Each new row is followed by its nearest point in the smallest flat space through zero that holds the last named rows.

K11 (3 x 11):
[[ 10 -24  -9   3  27   9  10  14   0  -2 -17]
 [ 15  21 -31 -26   0   4   1 -13  -7  33  -1]
 [ -8  -2  17  11   0  13 -17   6  14  16  10]]
New rows:
[ 9  3 12  2 -5 -1 -6  3 -2 -1  8]
[-4  2  6  3 -5  0 -4 -1  2  0  4]
[ 17  -5   2   2   4 -11   3  -3  28   0  10]
[-1 -2  2  2  2  2 -2  2  2  2  0]
[ -3   5  -2   1  -4  21 -23  24   9  10   3]
[ -2  -1   7   5   4  13 -13   5  10  19   6]
[-3 21 -4 -9 -6 -1  1 -5 -3 -3 17]
[ -2  15  -2  -7 -13  -6  -2  -9  -3   3   6]
[-4 -5 -6  7 -6  0 16  5 -2  1  1]
[ 1 -3 -1  0  2 -2  3  1 -2 -5 -3]

K228:
[[-19 -18  12  38  27  -7  -4 -29   6  -7  10]
 [  6  -2   0 -21  55 -20  -6 -19  25   8  -9]
 [ 38 -17   9 -24  34 -23   7 -20   9 -13   0]]
New rows:
[  1 -13 -17  -6   5 -12  -3  -9 -14 -12 -12]
[ 8 -4  2 -3  5 -4  2 -4  1 -4  1]
[ 20 -15  25  15   4  25 -21   2 -13  10   8]
[ 3 -8  5 11 -5  0  3 -5 -6 -8  6]
[ 16   1  23  -3  15 -14 -16 -22 -25   4 -19]
[ 12  -9   5  -4  15  -9   2 -11   3  -6   1]
[-26  21  25 -21  13   7 -21 -16  20   4  19]
[-16   7  -4   0  20  -2  -8  -4  12  12  -6]

K661:
[[-19 -36  -9 -11   0  39  13 -43   7  18 -28]
 [ 18 -25 -32  10  23  -9  48 -17 -31  14 -23]
 [ 15 -38 -19  -5  30 -13  33 -55   9 -16 -27]]
New rows:
[  2   2 -16  12 -23 -25  -3  10 -15  23  -8]
[  4   6  -7   7  -1  -2   8  17 -18  11   2]
[  9  23   9  12  13  25   2 -15  16 -26 -15]
[ -1  -4   5  -5   2  -2  -6 -12  14 -10  -1]
[  8 -21   0   8  -5 -19  19  19  -1  18 -22]
[  7  -4 -11   6   6  -4  16   3 -16   8  -5]

K226 (3 x 11):
[[-23  -4  13 -15 -24  25 -14  14 -19  16   7]
 [  0 -15  24 -10 -11 -25 -18  20  12  25   6]
 [ 29 -14   2 -24  23  14  -9  20  -1  53  20]]
New rows:
[  3  13  14  -7  -2 -26 -19 -24 -16   8 -23]
[ -3  -2   6   3  -6 -14  -3   1   6  -4  -3]
[-23  12   7  11 -25   9  -4   8  12  19  21]
[-15  -3  12  -6 -17   4 -10   9  -6   6   2]
[ 25   1  19  -1 -25  17  14  23  12  18  20]
[  3  -7   7 -11   0   4  -8  11  -2  21   8]
[ 10  23  25  21 -24  -8 -18  17  -2  -2  -6]
[-12  -3  13   1 -16 -14  -8   5   4  -3  -3]
[-16   3 -10  -9   1  22  -7  22  14 -13   5]
[-8  2  0 -3 -6 13 -1  1 -8  0  1]
[  6   5   8   7   2  21  14  26 -13 -21 -18]
[-6  5 -6  2 -2 13  4 -5 -8 -8 -2]

K639 (3 x 11):
[[ 13 -17  -9  -5  -4  -6  -5 -22 -17  15   4]
 [ 14 -20  19 -18 -10  16  -8  -3  -2   9 -16]
 [ 36 -14 -17 -11 -13 -37  14  10 -18   0  -1]]
New rows:
[  4 -11   3  14  -8 -15  10   1  18   0  17]
[ 2  3 -6  2  0 -9  4  4 -1 -3  3]
[  2  -4 -25  17  12   9  -4  11 -24 -38  19]
[ -5  10 -14  10   5 -14   6   1  -1  -5  10]
[-22 -21  -6  14   1  -9  10  -1   2  28 -10]
[ -2  -2  -4   2   2   1  -3 -10  -4   5   4]
[  7  24 -10 -14 -10  14 -10  30  11  21   6]
[-1  4  7 -2 -1  2  3 12  7 -6 -5]
[ 32   6  14  11   3  -4 -11  -9 -13  12  -4]
[ 11 -11  -1  -6  -5  -2  -2  -7  -8   7  -2]
[  6  -7  -4 -27 -21  -7  13  15   3 -21  26]
[ 13  -1  -2  -5  -6 -14   9  16  -1  -7  -4]

K25 (3 x 11):
[[ 43   9 -11  -7  -4 -19 -15  31   1   9  -4]
 [ 16  20   5  18  -4 -21   0  22  11  -3  25]
 [ 31  12   0 -11   3   4 -35   9  15 -21  24]]
New rows:
[ -5  -8  11   8  -2  -9  11  -5   3 -35 -12]
[-10   0   4   4   1   3   4  -6   1  -4   5]
[ -4   4   2  12 -15  11  -6   1   1  -5   5]
[-3  3  3  3  1  1 -1 -2  3 -5  8]
[ 12   5  -6  -1   6  -6  21 -11   5  15  -1]
[ 0  0 -1  4 -2 -6  8  5 -3  8 -6]
[ -4  12   7  -2   8 -10 -19  34  16   2 -11]
[16  6 -2  1 -2 -9 -5 13  3  2  4]
[  7   0  -7  -3 -11 -10  34  -7   1  -2  -4]
[-5 -1  0  7 -2 -8 13  4 -4  9 -6]

K920:
[[-23 -31  -7  -2   3  -5  -3  53   6   6 -10]
 [-24   6  -5  12   7  14  10  11  21  -2  -1]
 [-30 -25 -24  -3  24  29  24 -14  14 -11   1]]
New rows:
[-14 -10  25  23 -24   0  12  24 -19   5  24]
[-3  2  5  4 -5 -7 -6 22  3  5 -3]
[ 21   6  -7  10 -26  25 -22  -6   9  20  -1]
[ 8 15  7  4 -6 -4 -4 -4  0  1  2]
[ 12  16 -22   0  15   1  -2   5  13   3  -2]
[-4  6  0  4  1  3  2 -1  5 -1  1]

K92:
[[-14 -33 -14  22  -3  -3  26  12   9  10  -2]
 [  9   4 -17 -11  13   6 -15  -4  -3  -2  -3]
 [ 29   3  -7  34 -24 -11  12  29  -6  -6  18]]
New rows:
[ 22 -14  -3   9 -17   7  21  -2 -10   3  21]
[ 10  -4  -4  18 -11  -5   9  14  -1  -1   7]
[-11 -17  25 -12 -26 -26 -24  26  -3 -14 -18]
[ -5   6  19   2 -10  -4   5  -1   0  -1   3]
[-24   7 -18 -18   0 -22  13   8 -15 -13 -12]
[-6 -5 -2 -3  4  2  1 -3  2  2 -3]
[-14  19  22  13  26 -17 -24 -21  26  -6  -9]
[-11  10  18 -17   4   2  -7 -14   0  -1  -5]
[ -1 -17 -25   1  -8  22  15 -25 -22  15   9]
[ -4 -14 -17   2   8   3   3   1   3   4  -4]
[-23 -17 -24 -10  11   6   4  18  -3   9   5]
[ -9 -21 -20   1  12   4   5   0   5   7  -7]

K659, 3 rows:
[[-23 -16  -6   1 -14  -9 -11 -13 -19  15 -19]
 [-15 -18 -14   6  -4 -12   3  -1 -12  30  17]
 [  4  11 -13   2  -4  -8 -49   6  15  32  19]]
New rows:
[ -4   6   1   9  -3 -20   9  35 -12   5  -9]
[-3 -4 -2  1  0 -2  6  0 -3  3  3]
[-12   2 -17   5   3  17  -8   4 -18  13   2]
[-7 -6 -5  2 -4 -5 -6 -2 -5 12  2]
[ -3  -1  -3  11  -3  -6  -7 -22   6  26 -13]
[-10  -5  -5   1  -7  -6 -15  -5  -6  13  -5]
[  8 -15 -13  -8  15  14 -19   1   5  20  -6]
[ -1   2  -5   1  -3  -3 -16   1   3  11   4]
[  4  -6  -2  14 -31 -10 -20 -30  -2  -9 -16]
[-11  -1   1  -2 -11  -2 -20 -10  -7   1 -24]

K107 (3 x 11):
[[-19  -7 -10 -17  25  -7  17  40 -11  -6  12]
 [  3  -6  17  15 -31  24 -27   9  -3   0  23]
 [-13   1 -11 -16 -13 -15 -26  18 -26   6   3]]
New rows:
[ -5 -23  -9 -16  22  13 -11   2 -24   3  -3]
[-8 -1 -6 -9  4 -7 -1 14 -9  0  2]
[ 25   6 -23 -10   8 -23  26   9 -17   6  14]
[ -7   1 -10 -12  16 -13  11   7  -5   0  -6]
[-10   3  15  18 -22 -25   2 -22  12   4   8]
[  8   3   4   7 -11   2  -8 -17   4   3  -6]
[ 18 -23  -3   5 -13 -25 -25  23   1  -7 -19]
[ -4   2  -4  -5 -10  -7 -16   3 -11   4   0]
[ 14  20  10 -17 -20  14  10  23  11  -3  -9]
[ 0 -2  4  3 -2  6  0  4  2 -2  6]

K677, 3 rows:
[[  0  -4  -4 -23  -8 -15   0  14 -12  13 -33]
 [-20   6  10 -16  35  11   2  20  14  -6  -5]
 [ 11  13  -2  -3  -7  14   2  17   6   4  16]]
New rows:
[-10 -13  -6  11  12  11 -22  -7 -16  17 -20]
[ -7  -8   1  -1   4 -10  -1  -8  -5  -1 -13]
[ 21   0 -18   5 -12 -13  26  23   3 -26 -26]
[  6   1  -4  -9 -12  -5   0   8  -6   8 -11]
[-21 -20  -9 -25 -22 -14  18  27   6  11   6]
[  4   3  -3 -16  -6  -3   1  17  -4   9 -14]

K587, 3 rows:
[[ 14   3   8   1  -2 -42   6 -20 -13  27  11]
 [ 33  -9  -2  19   6   4  -3   8  -1  15 -29]
 [ 14   4  52  15   0  16   6 -17 -28   4  27]]
New rows:
[ 26   3 -10 -10  15   7  -9  -8  -3 -30  12]
[-2  0  2  1  0  9 -1  2  0 -5  0]
[ 10  -5  11  -3  13  29   6  -7  12  23 -45]
[ 22  -8  -1  15   5  17  -4  12   2   3 -24]
[  9  15   5   3 -24   9  -7  -7 -23 -10   2]
[ 2  1 14  4  0  8  1 -3 -7 -1  7]
[  0  21  16 -12  14   3  10  21  -5  19  -3]
[ 4  0  6  3  0  1  1 -2 -4  2  1]

K267, 3 rows:
[[-20   0  23 -10 -31  26 -16 -15 -39 -11 -18]
 [-25   2   5   7   9  13 -16  15   0 -23 -26]
 [-24  31   4  37 -28  -4 -55  -5   0 -21   3]]
New rows:
[-21  17  12  14  14  14  -6  11 -23  20  -1]
[-9  2  5  2 -4  6 -8  1 -6 -8 -8]
[-15 -22  -1  23 -23   3  24 -12 -24 -13 -15]
[ -7  -3  10  -8 -10  12  -1  -5 -17  -3  -9]
[ 13   4  12  -4  21 -21  -2 -12 -22 -17  -4]
[ 0 -2  1 -3  0  2  2 -1 -2  1 -1]
[ 22   6  12  25  18 -19  24  -5 -16  -3   4]
[10 -2 -5 -1  4 -7  8 -1  6  8  9]
[  6   0   4  14 -10   8  -6  16  -5   8   2]
[-2  3  1  3 -4 -1 -5 -2 -1 -1  1]

K212:
[[  6 -31 -19  15  -1  -7  37  32  18  16  10]
 [-12  -1  -7   9  -4 -21  45  45 -35 -14  -4]
 [-17   9  40  10  -2  12  33   0  -8  14  13]]
New rows:
[-18 -13 -16  -9 -12  16   4  -4  19 -17  10]
[ 5 -7 -7  1  1  1 -2  0 10  4  1]
[  3   6  -5 -13 -21   7  -8  -5 -18  -2  22]
[-2  7  3 -3  0  0 -6 -4 -6 -5 -3]
[-11  -1 -28 -21   1  25  -5   9 -29  14   5]
[ 0  2 -7 -2  0 -5 -2  5 -7 -7 -4]
[ 13   4  17  -7 -25  -3  22  10  21 -15  14]
[-3 -4  6  5 -1  2 15  5  3  7  5]
[ 11  28  -5 -11 -13 -35  17  17  11  17  -5]
[-1 -4 -7  3 -1 -6 11 13 -5 -3 -1]

K918, 3 rows:
[[  6  10   5  -3 -13 -17 -20   0   0  13  13]
 [-43   5 -18 -37  -3 -16 -10   4  -3  12 -11]
 [ 27  -4 -12 -17  22  32  -8 -18  -6 -25 -13]]
New rows:
[  6 -29  -3 -12   4   1  16  19  38   7   1]
[-8 -5  0  6  2  3 13  4  1 -2 -4]
[  2 -38   1 -31 -12 -11   6  -6  13  -2  -8]
[-10   0  -7 -12   3   1  -1  -1  -1  -1  -6]
[  4   6  38   0   0  -6 -37 -32  -4   5  15]
[ 23  11   6  -3  -9  -9 -26  -6  -1   7  15]
[  0  -6  -3 -13  16  -6  -4  23  -3  -4  24]
[-2  2 -1 -4 -2 -3 -4  0  0  2  1]
[ 20  15  19   3  -3   2 -12  -4  -4  -5  17]
[ 25   5   8   7  -5  -2 -14  -5   0   1  12]

K444 (3 x 11):
[[  8  15   1  -7 -31 -42 -32  29   7 -33 -18]
 [ 21 -28  -3  29  -6 -14 -34   8  13 -48  23]
 [ 19   6   0 -10  -3 -25 -16  29   6  -7  21]]
New rows:
[  4 -11   6  -8   1 -28 -31 -16  -4 -19 -11]
[  2  -2   0   7 -13 -12 -16   5   4 -22  -8]
[ -2  -9   1 -17  13  23  -2  -9 -14  29   0]
[-5  2  0 -5 13 15 17 -8 -5 22  5]
[ -8 -22  -1  -1  12 -21  -6  12  47  18   7]
[ 9 -2  0 -2  4 -5 -4  9  2  0 15]
[-10  -5   7   7   6 -24  -1 -31  -2  33  28]
[ 3 -3  0 -2 12  9  9 -2 -1 13 14]

K945 (3 x 11):
[[ 31  -8  10  -2 -22 -29 -16  18  -3 -17  19]
 [-11  17  24  13  35 -18 -37   9   8 -18 -21]
 [ 15  -2 -10  -1 -12  -3  29  -5  -9  -2  27]]
New rows:
[-17  -2   6  38  12  16  -5  18  -2   0 -12]
[-13   7   4   4  16   4  -8  -2   4   0 -13]
[-17 -16  -5  -1   9  23   2  -2  -3   8 -29]
[-20  -2  -5  -4   4  21  -3  -6   5  15 -21]
[ -8 -33 -16   0 -21  17 -14  24   6 -23  -1]
[  6 -14  -1  -9 -23   3 -14   8   3   7  -6]
[ 14 -20 -12 -19  -8 -22  -5 -22  15  -1 -12]
[  6  -8  -1  -5 -15  -1  -7   5   1   3   0]

K469 (3 x 11):
[[  6  -4  36  27   8   3  -3  -4 -25  -8  -6]
 [-25 -24 -11  35   9 -18 -11 -15  -7  -1  18]
 [ 16 -10  31  13  -2 -21   6 -24  -7  -5  40]]
New rows:
[ -6  20 -16 -14 -18  14 -14  13  -1  17   8]
[ -1   6 -16 -16  -4   5   2   7  11   4  -7]
[  2 -24  12  19   6  18   1  19 -20 -11  17]
[ -2  -6  16  20   6  -1  -4  -4 -14  -4  -1]
[ -5  -1  10  10   6 -20 -25 -19  -7  16   3]
[ -5 -10   5  16   4  -8  -3  -8  -6  -2  10]
[  7   8 -27   0 -10 -31   3   1   8  26  25]
[ -3  -5 -20 -11  -6 -15   3 -10  17   5  25]

K823 (3 x 11):
[[-11  10 -14  -9  26 -11  15  12 -16 -22 -13]
 [  7   7   8  -1  20  -8  -7  -5   4  11  10]
 [ 16 -25   5   9   3  -7 -34   7   7 -32 -37]]
New rows:
[ -7   1   4   2  38  -4  -1  37  -4  -2 -10]
[  0   7  -3  -5  31 -14  -1   6  -7 -14  -9]
[-38   4  -7  15 -16 -11 -12   9 -10 -23  10]
[ -8  -2  -9  -1  -9   4   9   6  -6 -11  -9]
[ 14 -37   4  -4   8   1  -4  13  -7   8  10]
[  6  -5   5   3   0  -1 -10  -2   5   1  -2]

K31, 3 rows:
[[ -2  -7  -1  27 -48  24 -26 -18 -29  18  13]
 [  8 -10 -11  11  -6  15  -9  11 -35 -17  12]
 [ 13  12 -21   3 -16  42 -15   9 -39  14  10]]
New rows:
[ -3  32 -15 -15   3  -2 -10 -26 -28   2 -11]
[ 4 11 -7 -5 -2 15 -2  2 -6 12  0]
[ 10  -3   8  -1 -14   3  -8  -5  22   2 -20]
[-5  2  6  0 -6 -4  0 -9 12 10 -3]
[-18  -1  26  -1 -17   1  -9   4  -7  -1   3]
[ -4  -6   5   9 -13  -3  -5  -8  -1   2   2]
[ 33   8  -7  -4  20 -23  -6  12   1 -13   5]
[  4  -1  -4  -8  20  -5   8  13  -1 -16  -1]

K184, 3 rows:
[[  0   2  -8   1 -41  25   6 -15  -9   9 -15]
 [  4  -2 -29 -43  14  -5  12 -11  18 -14   7]
 [ 25 -11 -16 -28   7   4   1 -15 -28  -1 -19]]
New rows:
[  7   6  -9   6  11   2  -6  -1  -6 -18   5]
[ 3 -2  0 -3  9 -4 -1  1 -2 -2  0]
[ 14   3   8 -11  -3  -7  -7  11  19   5  10]
[-4  1 -1 -2  6 -5  1  3  9 -3  7]
[ -1  10   0  -9  -2 -16   3  29 -23   4  18]
[ 2 -1  5  3 11 -6 -3  5 -3 -1  2]

K670 (3 x 11):
[[ -9  23  24   8  24  24 -16 -13   6  17   1]
 [-12   1 -15  19 -19   2  -6   8   1  12   7]
 [-23 -22  -1  41 -13  -4  -5  13   6   0 -28]]
New rows:
[ 16 -24 -24  -9  -5 -15 -17 -25   9  11  -6]
[ 4 -6 -8 -5 -7 -7  5  4 -2 -5  2]
[ 16  16 -21  23  21 -15   9 -10  -7  16  18]
[ 0 10 -6 -3 -4  5 -3 -1 -1  8 14]
[ 16   3  -1  -6   1 -21 -19  22  -1   5   6]
[ 4  0 -6 -6 -5 -3  3  1 -2 -1  6]
[-10  14  26 -24 -19  -7 -17 -13  19 -17  -5]
[ 4  3  8 -7 10  2  1 -5  0 -2 -2]

K305:
[[ 37   9  10  26  13   5  15  14  17 -15 -17]
 [-24 -14  -8  15  -9 -23  14  14   0 -23   3]
 [  0   7 -29 -18  -5  -5   3  11 -18  10   6]]
New rows:
[  2 -17  14  14  26  20 -24  23  24  -1   1]
[ 9 -1 20 12  6  7 -2 -6 13 -5 -6]
[ 12   8 -30  14  -3 -15 -15  18 -10 -15 -21]
[ 11   5 -19   5   0  -9  14  20  -5  -8  -3]
[ -2   2   8 -14   1  -1  -6  -1   9   8  11]
[-3  0  4 -6  0  4 -7 -8 -1  7  2]

K733, 3 rows:
[[ -7  15  19   5   1  10  -7  29 -10   1  13]
 [  9   9 -14  18  14   3  33   9  32 -15 -14]
 [ 12 -15 -13 -20  -7  19  -8 -11  30   9  -3]]
New rows:
[  2  24 -28 -10   6  -4 -11 -20 -19  11 -17]
[ -1  -8  -5  -3  -2 -11  -2 -17  -9   1  -4]
[  5 -12  18  33   5  13 -31  -1  -7  23 -15]
[ -3   0   7  -5  -4   3 -11   4  -8   5   6]
[ -8  10 -14  25  12 -29 -16   7  21  14  18]
[-1  4  1  7  4 -3  7  4 -1 -4 -1]
[-24  -1  14  22 -35  18  16  26  14  27  13]
[-1 11 11  1  1 17 -4 25  6  2  9]

K206 (3 x 11):
[[  5 -25 -12  19  -5 -23   2  13   1  26   4]
 [ -6 -16  28  10 -16  12   1 -15 -14  13  -7]
 [ 33  -5 -45  24  11  24  12  16 -12  -3  14]]
New rows:
[ 27  -3  15 -19  12  -2 -12  29  -5  -3   2]
[ 1  4 -6 -3  4 -3  0  3  3 -3  2]
[-2  3 14 -4 13 -8 -1  5  3  3 -6]
[-6  2  5 -6  0 -8 -3 -1  5  0 -2]
[ -4  -4  -1  -4  25   1   6 -33  -6   0  -8]
[-2  4  7 -3 -1  7  0 -5 -2 -4 -2]
[-11 -36   6   1  17   6   3 -32   0   1  25]
[-1 -9  9  7 -7  5  1 -5 -7  8 -2]

K110 (3 x 11):
[[-14   5 -11 -38  23   1   8  35  15  -2  20]
 [-17   9 -28 -34 -12 -14 -32 -25  10  12  23]
 [ -4  15  12 -10   7 -17  17  12 -25 -33  10]]
New rows:
[-19 -34 -10   2 -10  21  12  -6   0  17   4]
[ 2 -8 -5  4  0 10 -5  0 13 16 -5]
[36 -5 13 -5  2 -4  6 -4  6 -2 -2]
[ 4 -2  5  9  0  3  5  2 -2 -1 -5]
[ -7   9  20  17  21  -5 -24  12  -8  -9  15]
[ 0  3  5 -1  2 -4  6  4 -7 -9  1]

K296:
[[ -6 -26  10   6  26 -30 -19  -1   1 -28  -5]
 [ -9 -20  -5  -9   9 -27  -9  14  12  13 -24]
 [-32   1  12 -32  -9  15 -32   2 -37  24  -3]]
New rows:
[  2  -2  -2  -5  -2  -1  -2 -30   1  14   0]
[-1  2  0 -2 -3  4  0  0 -2  4  0]
[  8 -16 -12 -18  -6  14  -9  19   7 -18 -16]
[-2 -5 -1 -2  2 -6 -2  3  3  4 -6]
[-23 -21 -18  14 -30   7  18  15   8   0  11]
[ 4  4 -6  0 -6  2  9  3  7  9 -3]
[-12   5   4  24   6 -32 -22 -20  19  -4 -39]
[ -2 -19  -1   2  14 -26  -6   6  12  -6 -13]
[ 5 -7 20 11 31  7 11  6 -8  9 18]
[  2   0   4   5   4   1  -1  -5  -3 -11   6]
